The same things were measured in two ways. Each way mixes the same 10 hidden numbers, adds some noise and spreads widely along 6 directions of its own, which tell nothing about the thing.
Some things both ways: the first way, then the second way.
[ -4 -19  -9   1   6 -13   5  -4 -22  33  -9  10   5  30 -43  28  20 -40]
[-24  49  39 -15 -42  26 -58   1  -1 -27  23 -10 -51   1 -37  15  41  11
   5  -1  19  15  -4 -35  44]

[  2  -8  26 -32 -64  55   2  -4 -34  38 -38  -9  38 -44 -66  92 -62  -5]
[-25  27  20 -25 -14  24   1 -33 -27   5 -21  27 -29  19  25  31 -49 -23
 -32 -11   8 -15  11 -11  24]

[  8  37 -16  11 -42 -19 -17  12  41  25  -8  11   3 -27  16  15  15 -11]
[  7  -2   9 -20   0  11   4  -8  32  16 -14  25 -20  -9 -20  41  -4 -10
 -17 -29  40 -36 -27  27   0]

[ -6 -33 -10  61  52  24  16 -24 -63  10 -93   7  75 -12 -81  63 -61  66]
[  9  49   2   1 -49  13 -40  30  26  -9  12 -15 -24  14 -21  22  36  -6
  12 -49  15  -8 -10   4  28]

[-15 -36  17 -10  10  59  44 -28 -13   1 -20 -33  49   4 -45  71 -74   3]
[  0  -9  15  -7 -26  26 -21  -5  33  34  -9  18 -32 -14 -41  33  -4   7
  11 -43  14  30 -49  43   4]

[ 12  25  70 -43 -82  35 -17  20 -21  38 -18 -14 -23 -47   5  20  12 -28]
[ 57  31 -30 -12 -34  12 -23  11  12  32 -23 -11  18   3 -22  12  23 -53
 -28 -23 -64 -34 -17  -9 -12]

[ 31 107 -23 -18   6 -13  69  46   4 -11 -30  11 -34  28  30 -61 112  -2]
[ 42   9  26   7 -45  13 -28  27  29 -28  34 -29 -19  13 -15  -4  52  19
  25   7 -20  -8 -10 -40 -16]

[ 32  18 -14  16 -27 -14  62   5   8  -1 -46  33  22  -4 -64  56   6  36]
[-15  52  10  -4 -20   6 -13 -34 -27  26   7 -63  -3  64  41  38  -8 -42
 -31   8 -10 -33  53  -3   3]

[  7  74  -5 -11  23  54  29  41  12 -20   2   9 -24  -9  18  38 -29  12]
[ 27   3   8  -2  10 -18 -14  13  37 -32  50 -30  -8  -2 -11  -1  44   1
   6  21  25  -7   6 -30  25]

[ -4 -17  19  -3  -3  14 -16  12  13  28   8   7   3 -31 -22  39 -26 -11]
[-61  11  17 -46  11  10  -1 -37  -8   2 -10  52 -39 -18  24  30   6  23
 -18  18  35  10  27   6  26]

[  9  26 -40  34 -26  18 -12  30   3  22 -64  40  56 -37 -10  -8  57  50]
[ -7  46   4   6 -20  45  29  38  -2 -16 -20  -3  -7  14  27  44  16 -51
 -46   2 -32 -72   7 -33   2]

[ 21 -37  32   1  -9  -1  26 -31 -17   2 -25 -37  53   7 -84  75 -67  32]
[-40  -6  -3 -35 -22  57  19 -40  -2  44 -26  75 -35   5  45  41 -57  -4
 -18 -22  34   3 -43  51 -17]

[ -8  17  19 -27  -7   6  10   4  -5   1  42   2 -32  11  38  -1   1 -53]
[  4 -23   5 -17 -24  38 -12   8  25  -1  30 -13  -2  38  21  26  -4  -8
  12  -6  26 -35  16  28   8]

[ -8  -9 -61 -66 -39  43 -85  60 -14  45  88  -1  -5 -61  66 -23 -12 -51]
[ 45  -6  19  26   6 -29  -6  14  26  -9  57 -79  10  29 -11   4  26 -14
  10  15 -11   6  36 -31  33]

[  2  34   9 -42 -74  45  25 -18   1   8 -34   2  -7  15   0  77 -13 -20]
[-15 -15  18   9   8  30  31 -28 -33  33 -18 -25  -7  32  43  36 -74 -29
 -27 -10  14  -8  17  24  21]

[ 12  43 -43 -28  -9  38   1  38 -12  14  32 -12 -11 -19  37  32 -41 -46]
[-31   0  36 -29  -8  25   0 -12 -25 -32   7  -9 -28   2  43   8 -22  55
  22  -7  64   7  22   7  30]

[-21 -32   3 -15 -14  -5 -12   5 -63   6  38  -2 -18  -7 -16   3 -33 -17]
[  3 -14   7  -1  12 -35 -40   4  76 -20  65   8 -31  -2 -44   3  -5  37
  45 -10  24  47 -53   5   6]

[  0 -37   8   5   7  15  86  -5 -33 -19 -13 -24  41   4 -72  32 -42  42]
[-44   9  29  -6  -8  19  24 -28 -16   1  15  24 -29  43  49  38 -69   3
 -11  14 -15  12  20 -21  10]

[  7   1 -50 -27 -49  -8 -48   4  -2  28 -15  17   0 -21 -20  56 -15  20]
[-25   2  13  -7  -4  24 -12  29   0 -41  24 -10 -20  20  28   7  -4   0
   9  -4  45 -22  30  -2  53]

[ 15   6 -38  25   6  -5 -54   7 -24  38 -46  28  12   1 -41  34  17   0]
[-16  22  39 -29  -2 -10 -23 -34  -4 -23  12   7 -41  -4  -7  14 -16  33
   6 -13  59  14   4 -15  38]

[ 24   9  46  27   5  -7  20  -5  37 -47  34 -40 -51  17  48 -12 -23   3]
[ 39 -52   1 -36  26 -25  23 -45   5   4  11   3  26  23  62  10 -45  -9
  -6   1  30 -21  58  16   5]

[-20 -24  33 -36 -35  33  -6   6 -36  33  43 -34 -23 -27  23  -8 -36 -82]
[ 38  -4  15 -10 -38  25  -6  14  26 -12  31 -17  14  51  -6  35 -18 -41
  -3 -22 -29 -48  27 -14  20]

[ 10 -17 -46  48  17 -15   3 -20   1 -28  -3   6  32  30  13 -35  20  15]
[-13  43   6  -5 -15  22 -19  16  10  -1 -10 -18 -19 -14   2  27  28  -6
  -3 -22  -4  27 -14  14   7]

[  6  34  14   1  -4   0  35  -5  30 -22  10   9 -27  29  -1  30  -1 -13]
[ -5  11  15 -34 -12  23 -24 -20  -3 -12  16 -15  -3  27   1  29 -38 -20
  -7 -16  29 -29  19   9  38]

[  1  24 -31  22  21 -33 -17  15  10  12 -13  19  -3  -8  21 -29  45  15]
[-34  28   6 -22 -32  42  -5  36   1 -24  -4  28 -27  -2  10  26  12  14
   3 -25  19 -24   8  -1  39]

[  0 -48  47  -5  22   7  -2 -23  27  -1  -9 -13  18   9 -29   7  18  43]
[ -4  -3  -1 -15 -39  56  -9  23  -3  -1   7  20  -4  24  41  19  51 -57
 -26  31 -31 -40  58 -18  36]

[  0  14  42   4  16   7 -16  -1 -22   5 -11 -24  -8   5  24 -29  26  -2]
[ 31   0  -5 -18 -56  58   2  41   8 -34  15  31   2  33  39  10  15 -41
  -9 -11  -6 -73  18 -27  29]

[ 37 -17 -70  12 -46 -69  19  25  22  12  48 -12   4 -14  -8   4  -1 -16]
[  41   42   29   17   -8  -55  -34  -46   -2   25   25 -108   -3   45
  -25   18   -1   -8    1  -17    2   17   32  -13    7]

[ 22   2  21   1 -13  -9  29  -4  20  -5   9 -16 -26  36 -35  58 -20 -25]
[-34  39  16 -46 -27  56 -19 -13 -42 -28  -3  -4  -9  12  28  22 -21 -16
 -21   1  18 -32  28 -14  47]

Other things, the second way, with their names:
(599): [ 43  15  29  26 -20   1  -4  32  39 -18  20 -45 -24  -5 -52  19  11  11
  16 -42  27  -9 -56  -7   6]
(392): [ 10   3  39 -22 -15 -20 -42 -16   8 -19  19 -11 -23   5 -29   1 -15  38
  29 -22   0  29  16 -20  25]
(730): [-51 -16  -1 -18   8  37  12   0   1  31 -47  59 -31 -31  20  33 -24  13
  -8 -21   5  33 -12  50  11]
(101): [ -23  -23   17  -31  -31   69   22    6   19  -15   43   -3   -4   53
   31   52  -13  -13  -10   21   43 -100   29   13   19]
(379): [ 86 -34  10  -4  -2 -26  10 -45  38  23  38 -24  10  27  -2  11 -13 -17
  -7   4  19 -25 -14  -5 -26]
(189): [ 20   9  48  -4 -20 -22 -43 -15  11   5  15 -27 -31   0 -65  15  20  19
  14 -21   2  30  27 -26  53]
(37): [  2  14  15   7 -13  16   1  12  32 -14  28  -3 -26   1  11  18  26   4
   4   9  -5  15 -25 -12 -13]
(97): [-53   8   1 -16   8  18  18  -4   7  19  -4  13 -25  -2   8  34 -25  31
  -1 -14  36  -5  -8  31  18]
(115): [ 49 -25  25 -10   2 -35 -31 -19  35 -25  52 -49   7  45  -2   6   0  -8
  22  -6  27 -17  45  -6  15]
(109): [-38  43   8  15  13  -1  12 -23  15  36   7  -4 -42 -19  -9  38  -3   1
 -18  -1   5  64 -49   9   6]
(660): [  2  40 -22 -19 -37  44  -8  40 -10 -13 -12  -3  13  12  21  16 -16 -23
  -6 -34 -32 -28   5  -3  25]
(431): [  6 -21  23   4   2 -19 -16 -34  40  32  20  18 -50   2 -29  18   8  11
   4  -8  53  29 -23  14  15]
(468): [-21 -13   1  18  34  -6  34 -43  21  53  32 -34 -10  22  38  38 -13 -12
 -20  40   9  34  -1  32 -21]
(197): [-12 -10   9   4 -16  26   3  -4  14  35 -16  27 -36 -11   4  25 -10  17
   9 -27   1  46 -34  34  -7]
(150): [ 13 -18  19  13   8 -21  -6 -17  45  32  36 -40 -27   5 -29  24  17  23
  19 -17  59  29 -13  34  13]
(331): [ 39 -21  13   7  16 -18  12 -12  76   8  38 -30 -13  17 -25  44  10 -12
  -3 -11  59 -46 -38  24 -25]
(745): [  3  17  26 -23 -28  26 -12 -16  -5 -34  46 -24 -15  14  24   3  10  27
  10  31   5   1   4 -39   1]
(176): [-22 -31  14   5  -2  47  45  -2  11  26   3   4  -8  32  46  55 -48 -15
 -10  -4   6 -17   7  40  -4]
(312): [-11  -2  -5  48  22 -14  36  26  43  17  41  -4 -21  27  27  26  -1 -30
 -11  25 -25  29   0 -16  18]
(452): [-16  27 -11  -6 -18  20  -7  -4   1   5  46  -6 -12  31  14  19 -18 -31
 -11   1  23   0   4  -9  59]
(609): [ 13  34   7  16  18 -29   7 -41  21  30  25 -50 -11  16   1  35   3 -30
 -28  13   1  13 -12  -6  -8]
(571): [-56  16   4 -19  38  -8  34  -6   6 -26  13  26 -23  12  66  36   0   0
 -30  37  30 -36  47 -14  16]
(175): [-14  -1   1 -48 -31  39 -29   7  14 -16  -1  59 -28 -15   1  14  11  13
   8 -26  46 -14  -9  16  32]
(266): [ 17 -47  31  18  28 -43  -5 -16  44   1  48   3 -45  -2 -37  -6 -31  34
  28  -7  62  52 -29  -6  42]
(5): [ -8  42  21   3  -2 -14 -19 -26 -11   4  18 -43 -23  35   7  20  -7 -27
 -23   7  11  -7  25 -25  29]
(16): [ 15 -30  13 -25   6  -4  10 -52  32  13  48  -6  -1  35  14  34 -41  -8
  -4   7  47 -22   4  16   0]
(510): [-67  -6  12   7  24  49  65  10   5  23 -12  28 -20   7  30  68  -9 -33
 -53  51 -38 -34  25  -5  12]
(363): [ 46  23  29 -43 -13 -35 -65 -46  29  10 -13 -34  -2 -22 -75  32 -11  26
  24 -80  20  44 -15  37   1]
(64): [-29   2  32 -51 -51  79  -2   4 -30 -17 -29  41 -21 -12  27  31  21  12
 -12  -1   6 -28  37  -5  31]
(509): [ 59  -6  17  16 -44  12  -9 -31  27  59   6 -37  -2  49 -31  45 -16 -56
 -16 -32 -33 -10 -10  15 -13]
(290): [  8  -8  11 -47 -10  12 -16 -17 -10 -24 -10  35  -5   8  39   3 -34   2
   0 -21  30 -18  26   5  20]
(198): [ 38 -11  -4  -7 -19   1 -34  10  72  20   4  12 -13 -13 -65  24  -3   0
  20 -55  -4  12 -71  37 -21]
(192): [ -6   0   9  12  21  -5  35 -11   9   7  28 -33  -5  23  44  29   3 -19
 -22  35   6  -6  31 -10  10]
(110): [-33  -5  26 -25  -4  15   4 -21 -30   2 -23   7   1  40  47  41 -75  -7
  -4 -23 -21   4  74  16  28]
(573): [ 49  -6   8 -12 -35  -7 -52   4  31 -22  50 -46   8  53  -5   0  15 -12
  28 -15  11 -36  26  -6  10]
(472): [-35  31  -4  -4   8  -6  -9  -1   7  27  -8  -1 -15  -2 -11  36 -14  -6
  -8 -17 -38  42  10  12  28]
(114): [ -9  -3  29 -22 -23  31  12 -24  11  10   7  28 -39  18  12  35   0   2
 -17   7  37 -45  -8  -5  -1]
(40): [  2  18   7  -6   1 -10 -20 -13 -14  -6   6 -18  -3  14  28   3  -9 -19
  -5   4 -27  38  40 -17  29]
(59): [ 21  31   3  -6 -21 -19 -26 -17   6  27  10 -38   7  37 -21  27 -31 -24
  -3 -40 -25   5  24   2  27]
(265): [  9  39   6 -16 -38  35 -41   9  -3   1  -5 -47  -1   4 -36  20 -22   3
  12 -56  -1   2 -30  19  19]
(228): [ 39 -10  13 -22  29 -52  -7 -28  60  -8  31 -22   4   3 -22  31  -9   5
  10 -27  47  -7  -1  24  -7]
(513): [  1   9   8 -48 -32  33 -28 -29  32  23   0  16 -10  -5 -39  42 -10   2
   1 -32  14 -14 -39  36 -12]
(478): [-20  30  16  44   5  -4  16   7  13  40  18 -34 -34   6 -14  36  24 -15
 -15   8 -26  54   4 -13  31]
(291): [ -6  43 -19  17 -12  16  37 -14 -33  29   7   1 -11  54  67  17 -31 -73
 -61  30 -25 -51  20 -48  24]
(43): [ 46  29 -16  -4 -44  -2 -57  17  46  20  38 -46  12  27 -45  13  43 -20
  19 -30 -32   1 -11  11   3]
(82): [ -1   3 -40 -12 -23  39 -27  29  37   9  11  19  -5   1  11  10 -20 -10
  22 -48  24  13 -66  64  -3]
(306): [-30 -20  44 -25 -13  50   6   1  -4 -26 -11   4 -23   5  46  33  14  24
   5  11  15 -19  39  13  -9]
(721): [-21  31  34 -38 -31  34 -12  -5 -21 -22 -15  15 -16  10 -15  41 -66   9
  -1 -50  -2 -10   6  -9  40]
(337): [-21  35   2  -7  17 -20 -44   0  37   5   7 -32 -23 -26 -29  24  66   9
   4  -3  23  30  -3  23   7]
(687): [ 14 -23 -15  15   9  28  32  25  22  15   1   0  -6  -9  47   6  44 -22
 -18  30  -6  -6  -4   8 -14]
(130): [ 52 -24 -14  -6   8 -24  -9   7  86 -24  71   7  -8  11   1   4  44 -21
  10  16  47 -32 -28  -4  -8]
(397): [-21  27  49  -6   1 -18 -29 -31 -15   6 -21  23 -52 -15 -25  17 -11   6
  -9 -13 -15  70  14 -28  40]
(400): [-40  12  13  -8   5  17  19  -7   2  -2   0  23 -35   3  14  31 -64  22
   0 -22  27  18 -34  15  16]
(371): [-53  40  -1   9 -29  53  -3  70 -13 -19 -15  14 -23   9  36  18  55 -20
 -16  18 -48 -27  51 -29  44]
(272): [ 48 -14  24  -1  -9 -39 -50 -29  27  10  11 -22 -14  38 -15  11 -21 -26
  14 -47  24  14  23  20  18]
(627): [  1  14   4  31 -20  25   4  39  45  20   3  18 -44 -25 -31  17  48   2
   0   0 -30  32 -67 -10 -12]
(34): [ 29 -10 -13  31  32 -34  33 -33  47  49  31 -12 -13  27  19  27 -25 -41
 -29  21  -6   8 -37   3 -39]
(346): [ 21  -1  24  24  16 -52 -11 -24  23  12  33 -29 -19  29   0  19 -12 -19
   3 -11   7  50  31  -9  33]
(94): [ -6 -17  -2   5   7   2  49 -25  37  42  22  30 -13  31  13  51 -56 -24
 -26   6 -17 -12 -22   5 -12]
(588): [ 42   2  -8  -4   2 -15  -8   3  42   6   0  10  -9  -4 -20  16   1 -25
  -9 -33  20 -18 -32  12   3]
(10): [  4  32 -20  14 -13  16 -18  32  23   7  21 -37   4  14  -3  15  18 -27
  -3  -5 -44  11 -14   0   3]
(617): [-72  23  25   0 -12  57  46 -20 -11  22   2  26 -34  39  43  71 -83 -11
 -29   5 -29  -1 -25   6 -14]
(248): [ 15  25  33 -12 -14 -21 -29 -11  22 -30  42 -33 -26  18 -35  12  -3  33
  17 -14  34 -17  -7 -33  20]
(615): [ 32   0  -7  10   3 -15 -13  13  64  15  12  20 -22 -24 -28  18  58 -32
  -9  -4  -7  25 -36   4  -1]
(368): [-34  -8   0 -46   3  36   6 -17  17 -26  15  53 -14   9  36  30 -70  13
   1  -8  39 -22 -30  26  -7]

Some of these things the first way, each followed by its name:
[ 18  30  52  23  -9 -26  21   1 -18  -5 -59  23  12  11 -43  39  47  81]
(291)
[  4   2 -22  21 -10 -20  12   1   8  10 -18  -6  -3  14 -12 -10  27 -16]
(721)
[-45 -41  46  -1  -2  42  48  -4 -31  10   2  -6  23 -31  14  14 -20  15]
(371)
[-14  39  30  71  23  24  39  -8 -26 -34 -11   6 -48  21  53  -9 -33 -57]
(228)
[  5 -61 -24  -6 -28 -30 -18  -3  -2   3  86 -10   8   2  10   1 -20 -29]
(468)
[ -5 -14 -12 -25 -28  21   9   0 -35  30 -30 -21  41 -18 -31  24  -2  10]
(627)
[  8 -44 -20 -41 -78 -10 -60  15 -27  47  60 -24 -31 -48   9   7 -46 -73]
(115)
[ -8 -18 -21   2  -6  31  -5 -16 -16   8 -30  16  35   6 -11  13   3   9]
(176)
[  8  -1 -11  48   1  -5  -2 -10 -33  -2 -23  28   4  29  -7  10  17 -20]
(609)
[ -3  12  46 -20   8  56  69  20 -34 -16  11 -19  -5 -16 -17  47 -65  -1]
(573)
[ 10  47  39  34  58  -5  31 -16  22 -28 -58  10 -16  45 -11  18  25  39]
(175)
[ -8  54   1 -23 -15  -5 -18   3   3  24 -10  28 -14   8  28   1  46 -34]
(431)
[  8 -86  -7  55  -8  -2 -17 -29 -20  11  36 -50   2  11  -4  -9 -65 -85]
(363)
[ -5   1   0   2  11  67  72   5  -1 -12  -5  -5  24   9  22   3 -15 -25]
(306)
[ 13   7  25  76  61 -62  96  -3  47 -30  -8  -8  12  62 -17 -10  54  21]
(114)
[ 10  28  52   1  -8  45  22  -4  -9 -21 -23 -20  -8  -6   2  28 -31  17]
(290)
[ -6 -23 -54 -35 -61 -23 -18  14 -36  32  40  17  30 -18 -12 -42  40 -53]
(617)
[  8  -3  37  33  42  -6  28  -4  -6 -20  19  -7 -32  43 -16  31 -25 -26]
(16)
[ -2  21 -12  59 -11 -57 -20  18   4  -3   4  58 -29 -13  45 -45  61   1]
(571)
[ 20  62 -44  14  20 -29  53  16  20 -47  18   1  -4  36  41 -77  59  10]
(37)
[-21 -21  31  13   6  -1  15   7 -22  -1  26  -6   8  -7   3 -19   5  -1]
(94)
[ -4  10 -45   5  14   6 -28  65 -24  34  55  21  14 -43  28 -26  20 -31]
(248)
[  8   4 -76  34  -6  -3   3  16 -18  18  -8 -17  36   1  11  11 -11 -15]
(599)
[ -4 -26   2  53   9   4  47 -19   5 -19 -21  21  10  10 -31  61 -49  16]
(337)
[ -8 -15   3  49  64 -36  78  -7  60 -26   0  -9 -11  58   3 -20  53  17]
(189)
[ 16  33 -20 -23 -12  -7  46  -6  23 -20 -12 -21  17  14  12 -11  19  26]
(197)
[ 10  39   6 -24   9  -9  15  24  -5  -3  15   7 -27  -6  12 -28  32  -2]
(43)
[  6   0 -22 -11 -29  13 -12   8 -21  17  20  -4  -1   3   4  19  -6 -36]
(265)
[ 10  -7  15 -16 -24  28  27 -17  -9 -32 -11 -16  -4  12 -15  11 -18  34]
(40)
[ -7 -18  45  65  -1 -18  17 -27  -9 -26   0 -25  -2  22  28   0 -24   0]
(588)
[-25  16 -39 -51 -13  59 -40  30 -23  45  59   1   5 -54  56  38 -67 -79]
(150)
[-20 -20 -16  46  -3  19 -14  11 -31  21  35   5  19 -21  29  20 -53 -68]
(331)
